All groups share one centre, and each spreads out both ways along 10 directions, with some noise.
Known rows, each followed by its group:
-0.43	-2.70	-0.72	-1.47	1.90	-0.82	0.19	-1.97	-0.74	-0.29	-0.34	-0.34	1.07	-0.38 : ket
-1.43	-0.98	1.00	-0.92	-2.02	-0.24	0.43	-1.29	-0.11	1.27	-0.84	2.46	0.53	-0.86 : beko
0.39	-1.87	-1.09	-1.92	3.79	-0.81	-0.83	-0.26	-0.25	-0.82	-1.18	-0.36	1.01	-2.05 : kidez
-0.65	0.98	-0.25	-0.34	-0.94	-0.60	-1.45	1.50	0.98	0.99	-2.71	3.43	-1.07	0.02 : zano
0.25	0.59	0.14	-1.49	0.09	-0.04	-2.67	-0.21	2.15	0.04	-2.68	0.95	-2.97	-2.35 : zano
0.30	-0.25	-0.85	-0.48	0.17	-0.67	-0.27	-0.32	0.29	-0.62	-2.05	0.52	-0.10	0.53 : kunu
-0.61	0.05	1.09	-0.66	0.54	-2.37	1.17	-1.40	-1.31	1.28	0.69	0.36	0.41	0.67 : ket
1.15	-1.59	1.94	-0.36	1.52	-0.41	-1.11	1.02	1.38	0.34	0.30	0.31	-0.69	-0.13 : beko
0.81	-0.96	-0.84	1.57	2.10	-1.17	3.01	1.00	-0.64	1.88	1.30	1.14	0.73	-0.14 : beko
0.72	-0.92	2.93	-4.14	1.13	-2.31	-1.74	-1.06	0.80	-0.27	-1.30	-0.22	-0.55	0.13 : kidez
1.00	-0.44	0.05	-0.91	1.69	-0.30	-2.78	-0.91	-0.23	-0.13	1.07	-1.89	-0.80	0.47 : beko
-0.65	-0.46	1.31	1.45	0.24	1.22	-0.97	0.32	-1.24	0.67	1.44	-1.16	1.70	-0.08 : kunu
0.45	-3.68	2.49	-1.87	-1.35	0.68	0.40	1.96	1.06	-1.96	-1.72	1.42	2.25	-1.13 : kunu
-0.38	-2.00	0.67	-0.58	1.07	0.98	-1.68	-0.76	0.76	1.06	1.26	0.53	0.46	1.10 : zano
-0.12	-2.22	1.57	-3.68	-0.27	1.79	-0.19	-1.91	1.40	-0.36	-1.73	-0.91	1.63	0.04 : Rubi
-0.66	-3.11	1.52	-2.78	3.01	-0.02	-0.45	-0.03	-0.27	1.70	-1.28	1.16	3.41	1.15 : Rubi
1.53	0.16	-1.71	-1.06	0.63	0.48	0.38	1.28	0.48	-0.03	-1.84	0.17	0.73	1.25 : kunu
-1.89	-2.02	1.17	-0.43	-1.03	-1.66	-2.47	-0.31	-1.74	-1.22	-0.83	0.51	0.09	1.07 : beko
2.05	-0.86	0.44	0.29	0.93	-1.31	2.34	0.12	-0.66	0.13	-0.15	-0.68	1.57	1.29 : zano
-1.46	-1.60	-1.43	0.42	1.17	0.86	0.38	-2.45	1.71	-1.57	-1.08	0.36	-0.35	0.38 : ket
-1.59	-0.57	-0.29	1.94	1.70	0.23	0.18	-0.04	-1.47	0.13	2.31	-1.38	0.42	-0.44 : ket
0.73	-0.42	1.22	-3.62	0.70	-0.91	-0.94	0.15	0.10	-0.18	0.26	0.28	0.42	-1.50 : Rubi
-0.77	0.37	0.51	0.39	0.28	0.87	0.28	-0.51	0.10	1.26	-0.65	0.99	1.56	-0.49 : kunu
-0.79	-1.16	0.07	-1.19	0.78	1.39	2.59	-0.42	0.87	0.07	-0.53	1.26	2.12	-2.52 : kunu
2.49	0.02	-1.02	0.02	-1.04	-0.94	-0.56	-1.88	-2.25	-0.34	-2.39	-1.07	2.62	-0.15 : ket
-0.66	-0.97	2.48	-0.19	-0.71	-1.72	-2.07	-2.63	0.72	0.63	0.36	0.68	-2.27	-0.72 : kunu
-0.79	1.00	0.71	-0.86	1.87	-2.88	-0.42	2.63	-0.69	-1.34	0.15	0.77	-0.29	1.38 : Rubi
-0.77	-1.26	1.11	-0.75	0.13	-0.01	0.57	0.14	0.63	-0.32	-1.73	1.47	1.16	-1.03 : beko
0.55	-0.27	-1.94	1.61	0.50	2.44	0.53	1.39	1.25	-0.65	-1.01	1.35	1.89	-0.29 : kidez
-0.92	-0.18	-1.86	1.42	-0.47	0.70	0.86	0.76	0.90	-2.46	0.79	1.20	0.14	1.32 : kidez
-1.81	0.64	2.72	-2.10	-1.79	-0.82	-2.28	-1.94	-1.68	-1.85	-3.07	-1.70	1.42	-1.89 : kunu
0.68	-2.95	1.30	-0.05	0.10	2.96	-1.39	1.55	2.25	0.69	-0.34	2.26	1.83	-0.71 : kunu
1.32	0.35	0.95	0.56	-0.58	-0.91	-2.96	1.06	-1.28	0.24	-1.83	0.45	1.76	1.60 : ket
0.74	-0.27	-0.21	-0.70	0.16	-0.25	-1.22	0.36	1.48	-0.17	-1.13	0.46	-1.91	0.66 : zano
-0.41	-0.27	-0.84	0.46	-0.20	2.24	-0.05	-1.25	1.06	-1.11	-1.54	-0.06	1.26	-1.36 : ket
-1.94	-1.08	0.53	1.42	3.82	-0.22	-3.75	-1.36	1.00	-1.43	-0.25	-0.59	-1.14	-0.35 : zano
-0.92	-0.05	2.25	-0.08	0.91	-2.04	-2.37	-1.90	0.74	-0.40	1.43	1.12	-0.94	0.65 : kidez
-0.34	-2.03	3.22	-1.29	-0.87	0.77	0.62	0.95	1.17	-0.63	1.32	-0.06	0.59	0.40 : kunu
0.21	2.84	3.80	0.60	-2.54	0.42	-1.85	0.15	-0.15	1.02	1.72	-1.05	-0.19	0.47 : Rubi
-2.55	0.33	1.81	-0.22	0.54	1.45	1.74	-0.46	1.75	0.59	-1.64	0.65	1.23	2.19 : kidez
-2.77	-0.69	-0.11	0.98	2.70	-1.55	1.01	-0.25	-0.96	-0.22	-1.30	0.50	0.49	-0.15 : Rubi
-0.58	0.42	-0.13	-0.48	0.42	-0.11	2.55	0.06	2.75	-0.89	-2.04	2.30	-0.19	1.58 : zano
0.20	-0.65	1.67	-3.51	0.36	-0.38	0.65	-0.01	-0.61	-0.27	-1.66	-1.64	1.32	-1.52 : Rubi
0.59	2.29	-1.09	0.73	1.99	-1.07	3.75	-1.75	1.08	0.09	-1.61	-0.29	-0.42	-0.60 : beko
0.04	-0.35	-0.71	1.35	1.51	-0.09	0.15	0.89	0.87	-2.05	-1.07	-0.51	-0.06	2.02 : zano
0.80	-0.80	0.60	-0.74	0.50	-0.32	1.10	0.10	-1.55	1.69	-0.74	-2.08	0.74	0.20 : kidez
-2.79	0.93	1.25	-0.15	-1.29	2.07	-0.70	-2.16	1.28	-1.84	-2.10	-0.22	0.90	-1.36 : kunu
3.12	1.11	-0.69	-0.10	0.80	-0.72	4.38	1.06	1.39	1.64	-2.61	1.47	0.72	-0.38 : beko
0.11	-0.16	-0.26	1.22	0.25	-1.17	-0.88	0.67	-2.06	0.44	-0.29	-0.14	0.75	-0.06 : zano
1.60	0.40	-0.27	-0.23	-1.66	-0.79	0.52	1.26	-1.27	1.80	-1.03	1.05	0.34	-0.49 : zano
-0.28	-1.85	0.40	-1.89	1.69	-0.64	0.19	-0.04	-1.18	-0.55	-1.05	-1.34	1.40	-0.03 : Rubi
-2.00	-0.57	0.26	0.93	0.64	1.00	-0.96	-1.64	-0.50	-0.82	0.05	-1.63	0.31	-1.11 : kidez
0.53	1.86	0.58	-1.39	-0.66	-1.24	1.27	-2.69	0.16	2.28	-0.29	0.08	-1.39	-1.10 : kunu
-0.85	-0.04	0.52	-0.18	-0.31	0.45	1.64	0.87	0.67	-0.45	0.10	0.17	0.14	1.86 : ket
-1.95	-0.72	-2.59	1.38	-0.47	1.55	0.86	-0.18	-0.15	-2.32	1.23	0.53	0.75	-1.15 : kidez
-1.66	-1.35	1.33	-0.37	0.81	-0.82	-1.27	-0.90	0.78	-0.87	0.50	0.50	-0.99	0.52 : beko
1.73	-1.71	-0.39	-0.53	0.79	-0.33	-0.08	1.13	-0.89	2.14	1.33	0.75	0.88	0.01 : beko
0.74	1.08	1.05	-1.89	0.42	-2.98	-0.67	0.33	-1.45	-0.41	-0.35	-0.38	-0.10	0.05 : ket
0.60	-1.06	0.85	-0.96	1.10	0.99	-3.80	0.82	2.19	-2.44	-3.06	-0.67	-0.59	0.34 : zano
-1.01	-0.91	-0.70	0.50	0.14	1.84	1.57	-1.37	0.08	-0.43	-0.17	-0.65	1.66	-0.76 : ket
-0.17	-0.55	-1.28	2.70	-0.35	0.43	-0.84	-0.65	0.67	-0.49	-0.64	0.79	-1.06	0.42 : Rubi
0.72	-1.64	-0.24	-2.86	1.10	-1.44	-1.55	0.21	2.16	-0.91	-0.43	2.83	-1.04	1.92 : Rubi
1.56	-1.85	-0.62	-1.59	0.19	1.69	1.05	-1.20	0.76	1.27	0.32	0.18	1.63	-0.74 : Rubi
-3.73	-1.75	-2.03	0.69	0.55	-1.82	4.02	-0.01	-1.31	-1.51	1.11	1.78	0.41	1.97 : beko
1.33	-2.30	-1.14	0.07	1.32	0.20	-0.48	0.11	0.82	-0.04	0.62	-0.79	-2.15	-0.99 : ket
-1.43	-0.41	-0.60	-0.82	1.72	0.76	-0.71	-1.17	1.63	-3.23	-0.23	0.08	0.48	-1.27 : kidez
-1.44	-1.11	-1.15	0.90	2.62	-0.87	-1.13	-0.56	1.76	-0.14	-2.95	1.91	-1.69	1.55 : kidez
0.46	-0.96	-0.75	-1.32	0.85	-0.38	0.40	-1.53	0.37	-0.58	-0.30	-0.71	-0.77	-1.97 : ket
-0.01	-1.79	0.69	-2.44	1.17	-1.22	-0.10	-0.49	0.84	-1.54	-0.35	-0.34	-0.24	1.82 : zano
-2.82	-2.08	0.76	-0.26	0.95	0.88	-1.29	-0.92	-0.26	-1.38	1.20	-0.50	0.65	-1.30 : beko
-0.06	-0.79	0.32	-2.22	0.83	-0.50	-0.15	0.24	1.17	-1.71	-1.24	0.32	0.14	0.74 : kidez
-1.61	0.05	0.87	0.48	0.36	1.64	0.25	-0.68	1.42	0.14	0.01	1.31	1.41	1.10 : Rubi

New rows. What belongs after each?
-0.50	-2.57	-3.29	0.36	1.72	0.11	-0.20	1.70	-0.16	1.28	-4.91	1.34	-0.65	1.63 : kidez
-1.71	-0.41	-0.05	-2.11	0.25	0.35	-3.16	-1.85	-0.15	-0.17	-0.82	0.63	0.61	0.80 : beko
-1.94	1.07	0.77	-1.52	0.56	0.70	1.79	-0.82	-0.88	-0.21	-0.55	0.23	3.69	-1.97 : ket
-0.90	1.11	0.10	0.25	-2.42	0.47	2.18	-0.86	0.15	2.41	-0.12	2.51	0.39	-1.10 : zano
-2.02	-0.63	-1.68	-0.34	0.94	2.17	-1.75	0.15	2.00	-0.55	-0.06	0.87	-1.74	-0.13 : zano
0.83	-0.96	-0.06	-1.13	0.75	1.07	0.14	-0.72	2.09	1.76	0.19	1.30	-0.84	-0.49 : zano
2.45	-1.51	1.37	0.46	0.90	-0.67	0.93	2.84	1.15	-1.24	-1.27	-0.74	-0.42	0.42 : beko
1.44	-0.34	-0.78	1.29	1.76	-0.10	-0.49	-0.11	0.44	1.42	-1.47	0.51	-0.14	-0.56 : kidez
-0.98	-0.38	-0.22	1.16	1.48	1.13	1.26	0.60	1.09	-0.36	-0.81	1.05	1.48	0.14 : beko
1.47	0.94	0.30	-0.98	1.09	-4.35	0.55	-1.92	-0.19	2.41	-0.50	2.54	-1.23	-0.43 : ket
1.05	-1.16	0.26	-2.43	1.65	-0.68	0.19	-0.39	0.35	0.94	-1.47	0.59	0.53	-1.66 : kidez
-3.16	-1.81	2.57	0.71	-2.94	-1.19	-1.02	-0.48	-1.03	-0.80	-2.68	2.40	0.97	-0.32 : beko
0.47	-1.01	-0.86	0.99	-1.22	-0.85	-0.05	1.50	-2.97	-0.13	1.27	-1.02	1.15	2.82 : zano
-0.17	-0.52	-0.49	-3.59	0.64	2.06	-1.52	0.77	0.32	-0.50	-3.27	0.46	1.67	-5.49 : zano
1.44	-1.03	-1.54	1.65	0.45	-0.29	-0.99	0.58	-0.64	1.28	-2.15	-0.35	-1.10	0.73 : kidez
-1.65	0.13	3.25	-1.19	0.26	0.14	-0.26	-0.54	1.64	0.02	0.45	1.86	1.53	1.69 : kidez
-2.60	0.12	-1.77	0.78	-1.11	0.17	0.91	-0.82	-1.37	-1.87	-1.49	0.01	1.40	1.48 : beko
0.55	0.21	0.50	-0.16	-1.08	1.97	-1.23	-1.32	1.60	0.14	-1.27	0.15	-0.40	-2.95 : ket
0.48	-0.39	-1.30	-2.91	-0.78	0.48	0.80	1.52	-0.38	1.17	-1.51	1.71	0.97	-2.11 : zano
-0.39	0.74	-0.19	-1.69	1.82	-0.54	-0.81	-1.58	0.11	-0.69	-2.48	-0.38	0.89	-0.70 : beko
-1.70	-2.30	0.61	-1.41	-1.15	0.26	-2.10	-0.48	-1.18	-0.50	0.58	0.36	0.67	-0.18 : beko
-2.87	1.82	-1.08	-0.01	1.82	0.54	-1.73	-1.90	1.73	-1.33	-3.10	1.72	1.01	3.06 : beko
0.76	-0.46	1.56	-1.29	-0.98	-0.98	-2.07	-0.33	1.46	-0.05	-0.81	1.22	-1.42	1.95 : Rubi
-1.14	1.14	2.12	-1.81	-0.50	0.29	-0.49	0.24	-0.20	-0.51	-1.22	0.40	2.03	-0.55 : ket
-0.10	-1.10	-2.21	1.37	0.59	0.08	0.47	0.71	-0.33	0.47	0.43	2.08	0.56	-0.15 : kidez
-0.47	0.60	2.17	-1.08	0.72	-0.42	0.68	0.80	-1.59	0.40	0.86	-1.86	1.90	0.91 : Rubi
-0.34	-3.42	0.27	-1.01	1.71	-0.68	-1.90	-0.33	-0.51	-0.16	-1.01	0.48	1.51	2.24 : ket
0.64	1.61	1.52	1.43	-3.10	0.87	1.58	-0.39	1.29	0.40	-0.69	-0.86	-0.91	2.87 : Rubi
-0.01	1.88	2.59	0.55	-0.98	-0.23	0.91	-2.09	1.68	-0.81	1.13	-1.18	-1.17	1.22 : kidez
0.70	0.49	3.04	-0.12	-1.10	-1.04	-1.22	-2.02	0.54	1.62	-0.41	-0.76	-1.68	0.59 : kidez
-0.26	-0.16	1.37	-2.03	-1.89	0.59	-2.28	-2.45	1.02	0.90	0.15	0.42	-1.29	-0.17 : beko
-1.04	-0.52	1.60	-0.40	-0.94	0.42	-2.11	-0.41	0.05	-1.63	0.07	-0.76	0.41	0.73 : kidez
-0.58	-2.12	-0.84	1.19	2.07	-0.47	-1.06	1.32	-1.23	3.19	-2.54	1.44	0.58	1.70 : kidez
-0.51	-1.16	-0.90	-0.89	0.72	-0.12	0.74	0.08	-0.46	-0.16	0.09	0.48	0.90	0.43 : beko
3.14	-1.11	1.57	-0.79	-0.42	-1.06	-0.30	-0.92	-0.10	1.89	0.52	-0.82	-0.49	0.11 : zano
0.79	-1.41	0.23	-1.32	-0.62	0.30	-1.15	0.58	0.56	0.15	0.50	0.25	-0.43	1.26 : beko
0.96	1.37	1.73	1.91	-1.52	-3.56	3.02	-1.18	-2.01	2.11	-0.28	1.00	0.99	0.48 : zano
2.85	-0.95	-0.51	-1.15	0.42	-0.32	1.13	0.50	0.04	2.63	-1.09	1.74	1.33	-1.05 : ket
0.88	-0.57	0.92	1.22	0.76	0.20	1.02	-0.93	0.37	0.73	0.14	-0.29	1.25	0.21 : zano
0.85	-1.84	1.49	-0.88	1.40	-1.71	-0.12	-0.55	-1.21	2.12	0.82	0.37	0.34	-2.95 : beko
-1.92	0.23	-1.78	-0.28	1.41	2.20	1.50	-0.86	0.89	-0.57	-0.72	0.88	2.16	-0.16 : beko
0.05	-0.82	0.21	-0.50	0.39	0.97	-1.50	-0.55	0.27	1.60	0.08	0.70	0.14	-1.81 : zano
-1.82	-1.59	1.08	-0.66	1.97	1.52	-1.59	0.72	0.06	-0.33	-1.16	0.68	3.17	0.71 : Rubi
1.21	-0.37	-0.74	0.05	0.52	-1.60	-0.85	-3.33	-0.48	0.83	-1.79	0.97	0.63	-1.26 : ket
-0.24	0.05	-0.11	-0.09	1.58	-1.19	-0.99	-0.67	0.62	-1.41	-0.10	-0.96	-1.35	1.96 : beko
1.86	-0.55	-0.31	-0.53	0.17	-0.62	4.69	-0.66	-1.79	3.45	1.40	0.79	2.87	-2.19 : zano
-2.31	-1.91	1.86	-1.48	0.58	-1.03	-1.52	0.37	-1.11	0.97	-0.67	0.91	1.04	2.05 : kidez
-0.58	-0.08	0.00	0.14	0.70	-0.48	1.89	-1.25	0.32	0.05	0.34	0.26	0.19	-0.11 : zano
-1.12	-0.82	-0.55	1.97	1.06	1.94	-0.25	-0.51	-1.08	1.96	1.27	1.34	2.91	-2.64 : kidez
0.66	-1.25	0.91	1.42	1.10	2.45	-1.01	-0.59	3.30	-0.43	-0.07	-0.12	-0.11	2.17 : zano
-1.47	0.67	-1.35	0.11	1.86	0.78	2.26	-0.66	3.05	-0.40	-0.66	2.60	-0.75	-1.24 : ket
0.47	-0.60	-1.80	0.85	2.59	-0.97	0.86	1.10	-1.35	0.80	0.05	0.27	0.82	-0.92 : zano
-1.07	0.81	-0.73	-1.39	0.96	0.63	-0.05	-1.40	0.86	-0.58	-0.88	-0.45	-0.12	0.03 : kunu
1.25	1.62	1.00	2.59	-1.65	-2.22	0.49	-0.03	0.00	0.79	-1.31	0.87	-1.46	1.81 : zano
1.46	0.33	-1.04	-0.49	0.62	1.31	2.66	0.35	1.63	0.85	-0.10	0.60	0.43	-0.10 : beko
-0.98	-2.02	-1.52	-0.63	2.92	-0.55	1.93	0.65	-1.53	0.07	1.53	0.51	2.62	0.99 : zano
-0.49	0.81	0.29	-1.12	-0.07	-1.21	0.33	-0.23	0.25	-1.96	-2.84	-0.17	-0.31	-1.57 : zano
2.32	0.49	-0.53	-0.93	0.39	0.82	0.41	1.29	1.73	0.27	-2.05	0.45	0.44	1.34 : beko
-0.77	-0.82	0.22	-2.70	2.50	0.22	-1.40	0.22	1.18	-0.93	2.89	1.69	1.54	1.55 : Rubi
0.64	-1.60	-0.23	-1.31	0.76	0.56	-0.11	-0.76	-0.16	0.80	-0.49	0.11	1.08	-2.01 : Rubi
-2.95	1.20	-0.10	0.10	-0.01	-1.72	-1.28	-1.62	0.20	-0.85	-0.92	1.02	-2.82	-1.17 : zano
2.67	-2.47	0.92	-0.74	2.40	0.34	1.18	-0.25	-1.27	2.43	0.96	-0.50	3.97	-1.73 : zano
-1.07	-0.85	-0.92	-1.02	1.54	-1.76	-1.76	-0.64	-0.55	0.04	0.89	0.79	-0.73	3.09 : beko
1.42	-0.63	-0.40	-0.78	0.57	-0.63	0.87	-0.47	-0.42	1.27	0.49	-0.39	-0.36	-1.32 : zano
1.39	0.90	0.97	0.60	1.47	0.05	1.15	-0.22	1.38	0.27	1.27	0.91	1.55	-0.30 : kidez
-0.96	0.33	-0.27	1.30	-0.92	0.28	-1.26	-1.03	-1.42	-1.15	0.40	-2.09	-0.72	-1.01 : zano
-0.62	-0.85	1.72	-0.86	0.92	0.26	-1.32	0.06	0.32	1.08	-1.13	1.46	1.58	0.21 : Rubi
-1.48	-1.55	1.49	0.39	0.69	0.80	0.12	-1.64	0.43	0.69	-0.15	-0.31	1.38	3.10 : Rubi
1.46	0.34	-1.38	1.61	-0.35	-0.19	0.13	-0.31	0.04	-0.83	0.28	-1.52	-1.83	-0.54 : ket
2.68	-0.57	-0.78	-0.21	0.07	-0.91	-1.16	-0.54	0.57	1.05	-1.97	0.11	-1.74	-1.25 : kidez
0.24	-1.19	0.84	-0.67	1.94	0.34	-1.57	-0.09	-0.08	0.72	-4.05	-2.45	-0.01	0.66 : kidez
1.85	-0.62	-1.09	-0.52	1.00	0.31	-1.08	0.07	0.81	-0.06	-1.21	0.37	-0.42	-2.19 : ket
1.11	-0.36	-0.68	-0.64	0.23	-0.14	0.64	-1.52	0.20	0.80	-1.81	1.31	1.73	-0.98 : ket
0.90	-1.62	-0.13	-0.94	-0.16	-0.92	1.64	1.63	-0.65	-0.19	-1.65	0.92	1.39	-0.12 : beko
-1.14	-1.63	0.18	-0.80	3.42	-1.06	-1.55	0.66	0.09	-1.39	-0.35	0.21	0.65	1.02 : beko
0.41	-0.28	1.00	0.21	-0.09	0.70	-2.98	-0.11	1.68	-0.04	0.50	-0.04	-1.41	2.35 : beko
-0.34	0.04	0.21	1.16	0.14	0.76	-1.22	-0.53	-0.33	0.44	0.07	-0.50	0.49	0.05 : kunu
0.48	0.03	0.92	-0.49	-0.42	-0.96	1.92	-0.33	0.05	2.03	0.52	0.88	-0.19	0.44 : ket
-1.77	1.37	0.53	-0.61	0.39	-0.38	0.43	-2.05	0.44	-0.71	-1.62	1.52	1.71	-0.72 : ket
-0.52	0.21	0.30	-1.13	1.47	1.10	-0.96	-0.28	-0.38	1.34	-0.35	-0.04	2.01	-1.02 : kunu
-0.42	0.42	0.01	-0.35	-1.06	0.32	0.23	1.23	1.69	-1.24	-2.67	1.75	-0.04	1.87 : zano
0.33	1.34	2.76	-3.46	-0.22	-1.10	-0.76	0.60	1.40	-0.52	1.95	0.74	-0.19	2.32 : Rubi
-1.34	-1.62	-0.71	0.19	-0.66	-0.14	-0.79	0.01	-0.80	0.85	-1.06	0.92	-0.43	0.54 : kidez
1.05	-1.28	-0.45	-2.61	0.16	-0.18	0.14	-0.78	-1.10	0.82	0.52	-0.88	0.61	-1.94 : beko
-2.02	-2.06	-0.07	-2.16	2.68	1.73	-2.55	-0.11	1.73	0.08	-0.64	1.98	0.89	-0.98 : zano
1.41	-0.94	-0.68	-0.44	1.56	-0.32	0.41	1.68	-2.16	0.90	-0.13	-0.69	2.21	-1.62 : Rubi
-1.69	-0.02	3.01	-0.70	-1.88	0.18	-0.94	-2.50	0.08	0.91	-0.42	-1.13	-0.83	-0.16 : kidez
-0.03	1.07	-0.37	0.20	1.99	-2.68	0.28	0.51	0.02	0.43	-0.95	2.82	0.46	1.51 : ket
1.34	-1.28	-3.28	-1.54	1.84	-0.25	0.69	1.83	1.15	-2.69	-0.03	-1.83	-2.77	2.01 : zano
-1.00	-2.71	2.34	-1.46	0.75	-0.13	-1.20	1.22	0.97	0.25	-1.59	2.83	1.39	-0.76 : beko
